There are 3 ways to turn a row about zero (a turn may also mirror it). The second row of each pair is the first, turned, with some noise. The first 27 pairs use one turn. New pairs use 2 turns, one after the other, and a turn may come again.
In the rows, 128 means zero.
Known pairs, each followed by its turns in order:
[162  73 117 143 172 142 105 115]
[124 122  94  61 154 130 137 144]  Farab

[123 117 123 163 113 129  73 165]
[126 154 176  96 171 114 116 115]  Farab

[174 100 135 121 151 111  71 131]
[175  91 115 103 131 158 112  90]  fiba

[126 102 125 110 120 103 145 153]
[142 119 143 145  98 130  97 141]  fiba

[167 109 159  86 156 150  40 109]
[139 134 137 178 160  60 161 197]  ture

[123 124  82 132  94  92 120 144]
[134 125 145 120 120 111  72  89]  Farab

[147 176 158 126 157 127 174 135]
[126  93 134 157  97 126 187 132]  Farab

[150 203 103 133  82  76 129  83]
[ 76 118 167 149  49 108  86 135]  Farab

[165 150 119 131 129 135 130  79]
[143  97 151 128 117 100 160 109]  ture

[166 157  60 143  94 114 177 171]
[157  50 173 122  89 137  93  98]  Farab

[ 83 110 115 101 119 101  54  99]
[116 109  41 130  99 132 107  98]  fiba

[ 52 136 128 170 112 102 163 122]
[ 68 140 110 156 150 124  97 182]  fiba

[142 134 114 101 155 122  71  96]
[142 120  86  82 116 127 129  81]  fiba

[129 158 145 171 141 127 120 103]
[112 146 117 109 179 147 133 129]  fiba

[ 83 179 163 141 176  77 114 161]
[ 93 137 148 167 140  60 179  83]  Farab

[171 122 137  92 121 196 155 100]
[ 74  90 176 141 140 117 178 128]  ture

[ 90  77 142 146 179 130 122 129]
[117 192 156 110 139 113  95 154]  ture

[107 124 132  75 120  29  85 143]
[175 157  86 215 127 129  80 118]  ture

[165 178 123 119 181 133 127 180]
[102 115  66 115 157  76 121 104]  ture

[114  84  99 124 118 117 144 101]
[152 130  88 121 121 120  89 127]  Farab

[150 161 123 156 120 152 144 139]
[116  92 107  89 122 124 149 116]  ture

[115 138 155 142 147 144 112 169]
[107 152  88 107 129 118 130 154]  ture

[151 123 120  87 118 143  90 160]
[113 139 141 106 145 181 126  90]  Farab

[104 119  68  95 109 153 107 107]
[118 106  85 118  80  98 166 137]  fiba

[160 133 167 139 159 140  75 134]
[163 112 121 120 176 142 128  71]  fiba

[ 92 123 116 166 105 129 176 191]
[ 97 140  99  81 116 194  94 119]  ture

[140 141 111  85 166 122 161  67]
[ 90 148 149  56  97 111 127 114]  fiba

New pairs. What belongs after each?
[115 133 100 103 112  98 105  96]
[147 106 124 144 163 170 139 114]  fiba ture

[155  95 138 194 105 127 158 116]
[149 132 125 191  86 141 133  87]  ture fiba

[ 85  89 139 168 118 128 127 115]
[180 142 122  92 146 128 105 132]  Farab fiba

[175 158 124 127 176 178 146  83]
[ 72 149 133 114 167 185  87 145]  Farab ture

[141 101 124 122 117  90 108  73]
[ 98 134 154 154 127 137  87  89]  Farab Farab

[151 181 116 158 114 112 170  81]
[129  99 193 174  91 144 140 132]  ture ture

[177 119 143 149 134 149 115 168]
[140 132  96 142 108 170 170 129]  Farab Farab

[142 184 133 167 140 109 153 147]
[110 135  79 131 141  78 128 112]  fiba ture

[114 169  77 109 184 157 147 126]
[118 147  93 143  86 108 136  55]  fiba Farab

[ 68 156 106 158 124 116 136  84]
[120 101 126 170 168 108 106  74]  fiba Farab

[ 95 157 161  96  87 153 137 170]
[123 111 177 127  98  62 126 148]  fiba Farab

[182 169 143 104 114 122 123 149]
[ 93 141 146 134  96 169 169 136]  Farab ture

[ 87 165 182 117 100 106 103 107]
[ 75  97 150 155 153  96  94 159]  fiba Farab

[144 148 157 127 105 118  63 102]
[111 132 122  71 122 112 183 137]  fiba fiba

[ 90 134  93 135 133  93 164  92]
[143 129  88 167 109  80 108 139]  fiba fiba

[153 148 151 123  63 129 122  71]
[105 117 136  93 133 152 191  81]  fiba ture

[105 152  87 157 105  92 146 132]
[132 117 121  98  99 141 181  92]  ture fiba

[ 93 139 194 143 124  78 107  69]
[143  42  96 126  78 157 148 118]  ture ture

[115  99 151 131  93 166 137 121]
[170 125 130 146 133 100 124 166]  fiba Farab

[137 159  66 153 107 108 154 165]
[205 139 155 146 128 106 109 150]  fiba fiba

[137 165 179  87 104 116 123 147]
[150 127 152 173 110 125 128 180]  Farab Farab

[107 145 103 135 159 152 101 116]
[117 128 123 142 127  87 121  88]  ture ture

[112 147  71 132 135 113 119 115]
[165 163 139 136 136 134 112 155]  Farab ture

[134 121 162  91 141 151 142 129]
[153 136 139 136  81 125 150 127]  fiba ture

[171 115 129 132 129 119 142 149]
[133 139 142 111 122 158 162 141]  fiba Farab

[112 103 139 140  97 149 130 105]
[158 135 145 145 132 156 153 133]  ture Farab

[143  65 198  63 177 107 117 173]
[138 127  51 159 201 116  84 182]  ture fiba

[103  89 115 129  81 102 114 108]
[127 106 106 161 123 119 173 163]  fiba fiba

[152 101 139 121 124 170 132 122]
[135  99 133 125 144 171 141 123]  Farab Farab

[155 110  91 138 132 116  88 153]
[128 126 118 133 158  90  89 154]  ture ture

[160 125 139 119 126 128 113 127]
[111 134 132 141 133 145 148 119]  Farab ture

[172 131 134  99  78  86 133 150]
[117 120 192 113 107 168 130 162]  fiba Farab

[172 120  99 134  71 176 152  81]
[ 89  99 199 179 110 149 123  95]  ture fiba

[137 116 129 134 127 127  80 173]
[126 121  98 114 177 117  93 133]  ture ture

